There are 4 nested groupings, the coarsest first. Each group lies inside one group of the grouping before and may be the whole of it. The rows also spread widely along 12 directions, which tell nothing about the answers.
Known rows, each followed by its group in each grouping:
[ 13 -10 -22  11 -30 -27  -7 -26   8  36 -46   0  -8  12   4  21  -9 -18
  10  32   8 -16  -2  -1   5  -1  -4  -6]  K146 taz K350 K54
[-32  21  16 -12 -12   5  19  20  12  10  25  -1  11  11  16 -12   2 -14
 -23   4 -33  18  -1   4  28   8   4 -23]  K146 pom K678 K702
[ 32  -2   0  -5 -14  -9 -13 -33   4  12 -54   1  -6 -18   3  12 -22   4
 -22   6  66 -16 -16 -18   5 -11  16 -26]  K146 taz K224 K197
[ -6 -10 -15  13  -8 -35  -3   3   2   7  10  12   5  49  11 -12  26  10
  55  26 -34   4  13  26  -9   2 -34  13]  K522 lus K415 K908
[-11   2 -10 -18  13  21  -9  16  12  14   3  25 -22  39  30 -11 -20 -27
  62  -1  -2 -30   7 -11 -10  15  13  26]  K146 dil K987 K579
[ 11  -2  12 -24  18  21   0   1   3 -25  16  24  18  -5  11 -16   7 -35
  12  -4  26 -36  -5 -22  -2   2   2 -13]  K146 taz K544 K479
[-23  -1  31  -6  -3 -18   2  17  30   1  24  11  13 -11  23  -7   1 -17
  -1   3   5 -13  14 -14   6  -1  16   0]  K146 taz K350 K11
[  2  11  -7  24  -2 -47  -3  -2  13  10 -27  -8  -1  17   6   9   8 -15
   6  21   1   6  -3  -7  -5 -23   3  -2]  K146 dil K830 K188
[ -4 -12  -3  13  -8 -32  23  -2  -5   6   3   1  19   3  -1  -8   8 -27
   7   7 -23  13   0   6  -3  -8  -4 -20]  K522 fadok K317 K271
[-21 -28  13   7 -24 -33  26   8  20  23   9   1   4 -19  18 -19 -19 -20
   0   8   2  -5  19  10   2  11   2 -19]  K522 fadok K468 K865
[-12  20  16  -9   5  20 -36   7  36   9   2 -20 -13 -31  -5  -1 -22 -22
 -13  10   7 -15  -5 -42  52  -8   6 -13]  K146 dil K987 K771
[ -9 -21 -21 -17   0 -29  15   1   2   6   7   8  39 -17  18  -5   5 -40
 -23 -11  -1   2  -6  -9   5 -12  18 -39]  K522 fadok K957 K269
[  4  35  27   1   7  -3   6  -5   0 -17 -11   7   1  26   6  -4   8  16
 -14   1  14  18  -6   6   0  -9  19   1]  K522 zuf K662 K174
[-13  10  25   4 -54   5  -9 -30  -4  44 -38   3 -17   8  -1  13 -36  55
 -23   8  19  35   1  16  15  19  12  -8]  K522 lus K914 K64
[  1   5  14 -47   2  36 -21 -12  11  15 -16  22   0 -16  17 -12 -33  12
 -14  -6  45 -28  -1 -19  31   9  30  -5]  K146 dil K145 K735
[ 31 -34  -5 -34  22 -23 -24 -13 -10  -4 -10  25  36 -29  -7 -20  -4  11
  33 -15  31 -17  -6 -29   2 -30  12 -14]  K146 taz K544 K150
[ -1  -4  14 -13  -1 -22  -4  -2  29 -10   8   5  15 -12  34 -16  18   6
 -28  13  59 -33   7   2  -3   1 -12 -21]  K146 dil K145 K628
[ -4  -3 -19   9 -26  -5   1 -10  -5  46 -57  -4 -33   8   0  15 -66 -19
  18  -9   1  22  -8 -14   5   4  36 -10]  K522 lus K913 K202
[ 14  57   6  37  -8  12  11 -16 -10 -18 -31  -5 -20  59  -3  27  24 -34
  -5  21 -12  19 -30  -6 -18  -3  -8  -2]  K146 taz K350 K54
[ -9  38  -7 -49   4  64  -6  10  -3 -15  12  -5  -3  16  43 -21 -15   6
 -61 -36  45   4 -41 -11  17  23   6 -63]  K146 dil K987 K579
[ -5   8 -10 -31  22 -31 -36   5  16  14 -15  16  17  13  24   1   2  28
   8  -9  14   1   0 -16  15 -32  35  12]  K146 dil K145 K628
[ -3 -35  21 -26 -29  12   9 -12  -9  33  -4  18   8 -36  -5 -30 -42  17
  14  -1  20  -6   7  -2  13  23   2 -22]  K146 dil K145 K735
[-33  11  13 -18 -17  -1  22  12   7  30  -2  17   7  13  22  -5 -22 -11
  -7   1 -19  11   6   2  17  13  39   2]  K146 dil K145 K735
[ -8  -6  -3 -33  -2 -21 -23  -1  21  23 -10   1  19 -26  20  -7 -17  17
 -28  -6  30  -6  -3 -19  31 -15  27 -25]  K146 dil K987 K579
[-12  19   5 -44  24   7  -1  14  15   7  -5  34  11  27  39  -9 -13  -8
   6 -10  15 -24   6 -11  11  -3  57  22]  K146 dil K987 K579
[  5  13 -14 -21 -18  33  12  -5 -15   6   3  -1   3  29   5 -22   1   0
  -5  18 -20  -3 -19  17  29  23 -32 -35]  K146 taz K350 K11
[ -5 -27 -26 -15 -12 -16 -43  -4  16  29  11  -6   5  -8   2 -10   4  15
  29  18 -15  -9   2  -6  30  -7 -45 -23]  K146 pom K678 K702
[-26 -11  -7 -13 -21  -4   1  10   8  28  16   1   7   2  14 -10  -9  -9
   5   2 -25  10   0   1  18   9 -12 -27]  K146 pom K678 K702
[-24 -22  48 -25 -15 -18  -9   5  25  10  28  36  27 -16  24 -15   4  31
   8   7  23 -21  31   3   5   8  14  14]  K146 taz K544 K479
[  6  17 -25   1   0 -14 -28 -18  -9   5 -11   7  16  42   1  15  39   4
  15  22 -23  12 -18  -3   2 -16 -21  -2]  K146 dil K987 K771
[ -2  -2  10   1 -21 -26   7  -6   8  20 -17   0   3   1   9 -13  -9  19
  -8  21  16   0   5  11   9   0  -2 -14]  K146 dil K830 K188
[  6  21   9  -1  11   1   5   3   3  -8 -18   4  -9  24  15 -10 -10   4
   1  -7  19   4  -7   1  -1  -9  18  -2]  K522 fadok K957 K269
[ 18 -13  -3  -5   5   4   2  -5  -9 -12  -2  16   5   4   4 -12   1 -28
  35  -2  20 -20  -9 -16 -20   0 -10 -16]  K146 taz K544 K479
[  8 -10  -9 -11  13 -20  12  28  -5   7  -7  -3  -4   5  16 -34 -37   0
  39 -33   8  13 -14 -16  -9 -15  21 -24]  K146 taz K350 K54

New rows. What belongs after each?
[  5  31  16 -41  28  52 -23   3  25  -5 -13  18 -21   5  22  -6 -31 -21
  -1  -9  39 -41  -2 -32  31   0  35  10]  K146 pom K678 K702
[ 10 -17 -40  -6   3 -18 -21  -7  -7  10  -5  -6   8   4  -5  -7   3 -13
  29   3 -15   6 -14  -8   9 -14 -22 -27]  K522 zuf K662 K174
[-28 -19 -45   1 -26 -38 -53   3  26  43   8 -23   4  -5  17  15   9   3
   2  12 -20  13 -10 -15  22  -9 -35 -35]  K146 dil K987 K579
[ 14  11   5 -23   7  25  24  -4 -31  -2   3  19  22  26 -18 -36   3   2
  30  16 -37   2  -9  10  24   6  -7  -5]  K146 dil K987 K771
[-16   6  15 -12  -7  -3   0  14  21  18   1  13 -17  29  32 -16 -15  20
  22   6  10 -10  15  13   3   9   3  10]  K146 pom K678 K702
[  4  -2  17  23 -16 -36   5 -18   3   6 -23  -1   2  -5   1   7   0   2
 -14   3  20  20  -2  -2 -15 -13   6 -15]  K522 fadok K468 K865
[-37   3  12 -11 -22  -8   1  18  20  36   0  -2  -5 -11  26  -2 -37  -5
 -16 -15   3  18   0 -15  12   8  36 -17]  K146 dil K987 K579
[-16 -35 -12 -23 -19   0   5   4  -7  35   3  23  -3   9  27 -21 -36   8
  33 -21   3   3   7  11 -11  21   9 -13]  K522 fadok K468 K865
[-19 -32  -2 -25 -25 -42   6   7  19  35   7   8  33 -22  25 -16 -11   8
 -14   6   1  -6  13   5  25  -1  13 -26]  K146 taz K350 K54
[ -8   0  18  -5 -28  16  -7 -16  -2  17   7   0   7   0 -17 -16   0  30
  -5  29 -25   9   4  19  42  15 -31 -12]  K522 fadok K957 K269
[  9 -31   7 -14 -26 -22  30  -1 -20  28 -11   3  15 -17  -5 -38 -35  29
  16  -5   1  17  -3  12   9   4   1 -37]  K146 taz K350 K11
[-20  -9  35 -16   1   7   7   6  -8  12  10  28  10 -13   6 -11 -33  -3
  17 -38  -1  24   3 -17  -8  -1  48   3]  K522 fadok K317 K271
[ 18  21  24  11   4  15  30  -2  -6 -12 -22  -2  -5 -14 -20  -4 -22 -57
  -1   2   4  -2 -18 -29   8  -6  24 -19]  K146 taz K224 K197
[ -7   9 -12  14 -25 -13 -18 -11  16  43 -49 -11 -36  20  11  20 -36   9
   5  11   8  11  -1   1  14  -2  17   5]  K522 fadok K957 K269
[  1 -11  -5  -8  10 -28   8  -4  -7  17  -7  23  23  17  -9 -10   1 -12
  43  13 -44   1  13   5  15 -18  20  21]  K522 fadok K317 K271
[  1 -15  10 -16   9 -16  20  23  25   9  -1  13  -8   4  28 -34 -29 -15
  41   6  19 -42  20   0   4   4  19  10]  K146 taz K350 K11
[  5 -40 -19 -51 -15  11 -36 -12   1  42 -12  30   5  -4  15 -16 -32  35
  41   2  21 -32   9  -1  25  12   1  -2]  K146 taz K544 K479
[  6  -2  -5 -11 -10 -31  -2 -25   3  17 -22  14  32  -2  -2  13  18 -11
 -19  25  -7  -2   1  -3  22 -20   9 -11]  K146 pom K678 K702
[ -5  -7  17  12 -13 -19 -26 -27  14  29 -28  18  -5  -4 -12  27 -11 -11
  24  19  -6  -4  16 -15   8 -13  23  32]  K522 fadok K317 K271
[ -1   1  35 -14 -21   6  15   1   3   5  -4   9   0  -2  15 -26 -21  34
 -10   1  36  -4   3  12   7  15   4 -19]  K146 taz K544 K479
[  6  23  -1   3   9   8  13   1  -4  -7 -15   3  -8  21   8   1  -6 -40
   6  -8   2   6 -18 -18 -10  -9  11 -17]  K146 pom K678 K702
[ 16   7  12 -37  14  27 -22 -19   3   2  -7  19  17 -13 -14 -12  -3  -2
   2  15   2 -26   0 -19  48 -11   4  -3]  K146 pom K678 K702
[-14 -17 -39  -3 -19 -65 -15  -8  29  38 -19  -8  24  -6  25  20  14 -22
 -22  29   0 -11   2  -5  18 -18   4 -22]  K146 dil K987 K579
[ -2  15  16  12 -24   0  21  -1  20  16 -32 -10 -23  -2   8   2 -31 -28
 -16  21  21 -15   0  -4  15  11  15 -15]  K146 taz K544 K479
[ 17 -16 -13 -26   4 -23 -26 -22  40   7 -14   6  18 -20  18  -8  19  -9
 -16  50  48 -73  18  -1  37  -6 -20  -5]  K146 dil K145 K628
[ 17 -23  -4  -9  -9 -21  13  -1 -18  15  -7   1  14  -5 -12 -34 -16  19
  34   3 -11   9  -7   3   9  -7 -14 -26]  K146 taz K350 K11
[ -8 -11  17 -37  10  32  -1   5  -2   7  15  31   6  -9   4 -25 -32 -12
  34 -15  -1 -15  10 -12  17  12  27   7]  K522 zuf K662 K174
[ 11 -18  15 -14 -26  21 -17 -26  -7   7   5  24   8   0  -1  -6   8  18
  17  17  23 -19  -2   4   0  20 -32 -11]  K146 taz K224 K197
[-24   6  22 -27   1  23  -5  13  12  15  17   8  12 -30  -2 -12 -29 -28
  -5 -10 -16   0  -2 -35  38   2  31 -12]  K146 dil K987 K579
[ -7  20 -27 -26  -3  23  -5  -2  -7   3   1   8  -3  56  40  -9   8  16
 -14  -9   5   4 -18  25   3  16 -11 -23]  K522 fadok K317 K271
[ 14   2  -9 -14  28 -33 -10   8  12   9 -28  -4  10 -16   2 -11 -23 -15
  15  -8  15  -5  -8 -35  19 -39  41  -7]  K146 dil K987 K771
[-11   1  29 -10   0  -2 -34 -16  27  -5  21  17  29 -25  -5  11  31 -20
 -12  28   3 -26  10 -28  25  -8  -6   7]  K146 dil K987 K579
[ -8   4   8   6   1 -19 -17   4  22   2   3  -9  -4   2  13  -6   1   7
  -2   3   9   2   2  -3   9 -11  -6  -9]  K522 fadok K317 K271
[ 22   8  -6  -9  16  -9 -16   4  -7   5 -26  -7  -1   1 -17 -16 -21  13
  29  -4  -6  10 -16 -22  28 -29  10 -12]  K146 taz K544 K479
[  1  19  11  23  -3 -21 -12  -2  20  10 -29 -14 -22  12 -10   1 -18   3
  15  25  -7   6   6  -5  27 -13   3  11]  K522 lus K913 K202
[  4   0   1  15 -13 -30  16  -6 -13   7 -17  -5   7  13  -1  -9  -1  15
  -2   0  -3  33 -10  12  -7 -11  -2 -23]  K522 fadok K957 K269
[ -4  -2   1 -18 -16  10  -4 -31 -15  -4  -7  32  28   5  18  19   9 -16
 -32 -13  28   9 -13  -9 -16  10  18 -26]  K522 lus K913 K202
[-23 -37   3   4 -17 -49 -10   7  17  43  -4  -1   6 -31   4  -2 -33  -1
  21 -11  -9  17  14 -13   8 -15  23  -9]  K522 fadok K317 K271
[-20   0 -14   8  -6 -34 -57   8  29  15   3  -1  -8  20  26  27  17   9
  26  -2   3  10  -5 -22 -10 -19 -11   4]  K146 taz K544 K150
[  3 -13  -9  -4  -9 -16  25  -7  -7   0   3  12  24   4  14 -12  13 -35
  -1   9   9 -11  -7   0 -17   6  -8 -30]  K146 dil K987 K579
[  2  -1   8  -8  -3 -10  39   7   1   2   6   6  15   9   1 -37   6 -14
  11  32 -15 -20  10  21  19  10 -15 -10]  K146 dil K145 K628
[ -2 -28  16  -7   7 -54  -8  10  33  13 -13   7   6 -32  32 -13 -26   3
  12 -14  66 -22  14 -24 -17 -21  37  -5]  K146 dil K987 K771
[ 19  12   7   9  -3  22 -48 -25 -12  -8  -9   3  -7   7 -22  16   9   2
  26  -4   4  15 -28 -36  -6 -12 -25 -10]  K146 taz K350 K54
[-26 -25  14 -10 -25 -14 -41 -22  21  33  18  38  22  -3   1  25  25  -8
  31  33 -27 -18  27  -9  12   3 -13  29]  K146 pom K678 K702
[ -1  -4  13 -24  16  38   3   6 -13 -17  35  11  21 -23 -23 -31  -7 -37
  23 -10 -31  -1  -8 -22  27   4  -5 -22]  K522 zuf K662 K174
[ 20 -12 -15 -16   5 -11 -21  -4   6   8 -26   6 -11   6  23  -9 -23  10
  26 -13  48 -19 -10 -17 -11 -10   7 -14]  K146 taz K350 K11
[  4   2   1   0 -10  -2 -14 -17   5   1 -11   3  -5  10  17   1   2   9
 -13   0  29   1  -7   1  -6   1 -10 -19]  K522 fadok K468 K865
[-17   9 -14 -25   4  -8  17  30  20  -3  35   3  21  38  37 -33  26 -10
   1  22 -30 -23   6  25  29  11 -22 -15]  K146 taz K350 K54
[  3 -28 -20 -16   6 -44  -1   3   2  14 -11  17  18  -2  29 -11  -5  -4
  23 -18  32  -5  -2 -11 -27 -15  17 -16]  K146 dil K145 K628
[-23 -22  -1 -17  -5 -31  -9  23  24  31   4  -8   5 -32  18 -21 -34   4
   9 -14   7   5   5 -20  21 -10  19 -22]  K146 dil K145 K735
[ 11   9  31  35 -17  30   5 -18 -15  -5  -3  11 -41  46 -15 -13  -2   9
  64  22  -5  -1   4  20 -29  26 -46  22]  K522 fadok K317 K271
[  1 -10   5   4 -14 -23 -20   1  10  22 -17   5 -19  16  17  -3 -20  32
  38  -4  23   5   1  -4 -16  -5   0   3]  K146 taz K350 K11
[ -2  23   2  25 -11  -3  -2   0  -6   9 -24 -19 -21   6  -7   9 -21 -18
   1 -11   1  36 -28 -27 -10  -9   7 -27]  K146 dil K987 K579
[ -1  30 -10 -13  17   2   3   9  10   1 -16   0  -5  38  19 -10  -5  -3
  -3   8  -9  -4  -5   8  28 -10  19   4]  K522 fadok K957 K269
[-12   8   8 -10  13  22  -6  20 -11   1  17  13  -8  18   1 -21 -16  -7
  51 -22 -23  17 -11 -19  -5   2   3   1]  K146 dil K145 K628
[ 20  13  31  22 -20  16  34 -20  -7 -10 -18  -6  -4 -16 -26  -5  -8 -46
 -12  27   5 -10 -11 -12   8  10 -11 -25]  K146 taz K350 K11
[-30 -18  12 -23  -8  -3 -10  18   1  25  19  26   6   2  26 -14 -27  14
  30 -31   3  17   3 -13 -16   6  24  -3]  K146 dil K830 K188
[  1  26  11 -17  14  19  -5   9  14  -9  -2  -4 -12  10  10 -20 -16   2
  -6   0  15  -8  -4  -4  28  -1  12  -8]  K522 zuf K662 K174
[ 15  -2 -27   9  17 -41 -18   0   8   5 -28 -11  -1   0   3   2  -1 -22
  26   0  10   1 -15 -29  -5 -34   3 -14]  K146 dil K145 K735
[ -7  -7   0 -26  -6 -21 -22   1  21   2  15   5  28  -6  31  -9  16  21
 -27  -1  27  -9  -4  -4  15  -8  -6 -29]  K146 taz K350 K54
[  7  43 -14  36  16 -17   9  14   8 -18 -25 -28 -30  47  13   2   4 -24
   2   1   0  21 -24  -2 -12 -20  -4 -14]  K522 fadok K957 K269
[ -2 -12 -10 -18   8 -18 -33 -10  -3   9   0  15  30 -16   0   9   7 -11
   8 -15   0  12 -15 -38   1 -25  17 -16]  K146 dil K987 K579
[-16   5  26 -16  -3   5 -29  11  19   1  19   7   4  -9  20  -5  -9  16
  -3 -21  19   7  -5 -24   6  -3  11 -12]  K146 taz K350 K54
[ 22  19   0 -19  18  22 -26  -5   2 -14 -10  12  -6  30   6 -12   7  13
  28  11  17 -26  -9  -8  13  -5 -12   5]  K146 taz K544 K479
[  8   6   3   9   2 -12   9  -9 -14 -10 -12   8   2  21  15  -1   3  -4
   0 -22  23  22 -17  -2 -34  -8   8 -21]  K522 fadok K317 K271
[ -5  -7  -6   1  -3 -17 -14   5  -6  10  11  13   9  25   0  -3  11  -1
  52   2 -34  14  -4  -8  -7  -9 -13   5]  K146 taz K350 K11
[ -4  28   3   0  12 -45 -39   1  34 -11  -7 -17  17  -4  23  11  29  20
 -52   6  36   8 -13 -20  16 -39   4 -24]  K146 dil K830 K188
[-50 -39  38 -11 -32 -62 -15  28  35  43  33  12  24 -33  31 -13 -21  47
  10 -18   0  25  29  -4   4  -5  26  -2]  K146 taz K350 K54
[-26  40  24 -22   8  10 -13  17  35  -3  12  -3   6   3  29  -4   1  -1
 -47   1  14  -5  -3 -15  36  -3  27  -9]  K146 dil K987 K579
[ -8 -19  19 -13  -8  -3 -14 -12  -3   5  11  30  21 -10   0  -3  -3   2
  21  -9   3   7   7 -12  -4   2  11   1]  K522 lus K415 K908
[-15   8  30  15 -14  14 -20  10  23  14  -2  -4 -32 -13  -2   8 -33 -21
  26  -4   6   2  -2 -33   6   4  10   3]  K146 taz K224 K197
[-17  23 -29  16 -12 -28   2   7   2  19 -20  -5  -7  52  19  17   4 -15
   8   5 -36  35 -11   8  -1  -6  11  -4]  K522 lus K415 K908
[  5   4 -10   3   5 -19 -26 -13  11   1 -18   1   8 -10   8  20   6 -33
  -6  -3  25  -4 -17 -39  -9 -21  12 -17]  K146 dil K987 K579
[  3  -4   0 -26  14   8 -30 -14   5  -6 -12  22  11 -14  16   9 -17 -15
  -6 -28  42  -7 -10 -37  -2 -11  33 -13]  K522 lus K913 K202
[-12 -11  26   7   4 -11 -12   3  15  12   3  12   7 -35 -16   3 -19 -45
  30   2 -10  -5   9 -43   7 -15  23   9]  K146 dil K830 K188
[ 17 -44 -32 -18   9 -44 -26 -20   1  28 -33  17  17 -21   8   6 -21 -11
  30 -15  26 -13   1 -23  -5 -31  28  -8]  K522 fadok K317 K271
[ -6  22   5   1  -5  22   4   3  11   7 -11  -2 -23  17  13  -2 -19 -30
   4   6   9 -10 -10 -14   4  13   6  -8]  K146 dil K987 K579
[-28 -12 -16 -41   1  -9 -14  12   7  23   6  30  18  17  42  -4 -21   6
   8 -29   3   6   6  -4   5   3  42  -3]  K522 lus K913 K202
[ -5   5  10  -9 -18   5 -46 -31  23  19 -17  19  -3   2  14  28   8   7
  -9  25  35 -25   5 -16   8   4   1  13]  K146 dil K987 K579
[-13   9  -5  -5 -19  34 -33  15   8  31   8 -30 -31  -4 -20 -18 -39  11
  29   7 -45  17 -15 -18  58  10 -33 -24]  K146 taz K350 K11
[ -8 -13   8 -14  -5 -15 -20   1  17  26  -7  11  -2  -8  11  -5 -21  10
  23  -3  10  -3   8 -14  11 -10  11  -1]  K146 pom K678 K702
[-31  17  20   5 -40  18  -3 -11  -3  29  -2   8 -12  29  11  12 -10  22
 -15   1 -18  35  -3  18   6  24   1  -5]  K522 fadok K317 K271
[-40 -12   7   9 -19 -50 -27  10  54  17  21  -3   2  -6  41  15  16  -3
 -13  15  18 -10  23   1   0  -2  -3  -1]  K522 zuf K662 K174
[  5   9 -14  -7  21 -30 -33  -9  23 -24   1  11  24  14  30  16  40 -16
 -17   0  32 -13  -7 -16  -7 -25   4 -10]  K522 lus K415 K908
[ 16  -3  11   0  -2 -10   0 -27  -8  -2 -12  13  24 -14 -29   1  10 -21
   5  24 -12  -2   1  -9  18 -13   1  -4]  K522 zuf K662 K174
[ -9  40  16  29  14 -36  19  17  15  -7 -13 -11  -6  30   1   1   7 -24
  -3  11 -33  26  -1  -2  10 -27  25  10]  K522 fadok K468 K865
[-19 -21 -10 -45   4 -22  -8  -1  21  28   5  42  35   5  34  -3   7 -14
  13  16   0 -39  25   1  17   0  30  21]  K146 dil K145 K628
[ 14 -19   2  13 -13 -38   4  -4  11  16 -17 -11   3 -20  -9 -13 -13 -11
  19  19   5  -8   2 -10  11 -13 -11 -19]  K146 taz K350 K54
[ -2  21   9  -5  -2   3 -23  -7  15   8 -14  -3  -6   2   5   9  -4  -1
 -13   4   9   6 -10 -19  20 -14   5 -13]  K146 pom K678 K702
[ 20  -8 -18  18  19 -59 -18  -2  17   0 -25 -19   7 -20 -10  -1   7 -26
  21  13  11  -6  -8 -31   4 -44  -5 -15]  K146 dil K145 K628
[-15  28   9   9   8   5  -8  -3   2   1 -12  20   1  20  -3  31  -4 -55
  13  -8 -31  22  -6 -33  -1 -12  45  20]  K522 lus K415 K908
[-34 -24  39 -40  -7  24 -14   6  28  18  38  43  17 -28  25 -15 -18 -15
  17  -1  18 -41  29 -20  12  26  24  17]  K146 dil K987 K579
[-26  21 -28  -7   3 -14 -25  29  10  23  -3  -1 -26  74  35 -10 -13  44
  44  -6 -33  29   0  20  12  -1   0  16]  K522 lus K913 K202
[-18 -30  20   5 -32  -6 -42 -17  21  36   7  11  -7 -25 -10   6  -9  10
  38  26   0 -11  19 -16  11  11 -28  11]  K146 dil K145 K735
[-18  36  24   1   2  14   0   6   0  -8   5   7   3  13   5   8   4 -20
 -14 -13  -7  27 -17 -22  -3  -4  20  -8]  K146 dil K145 K628
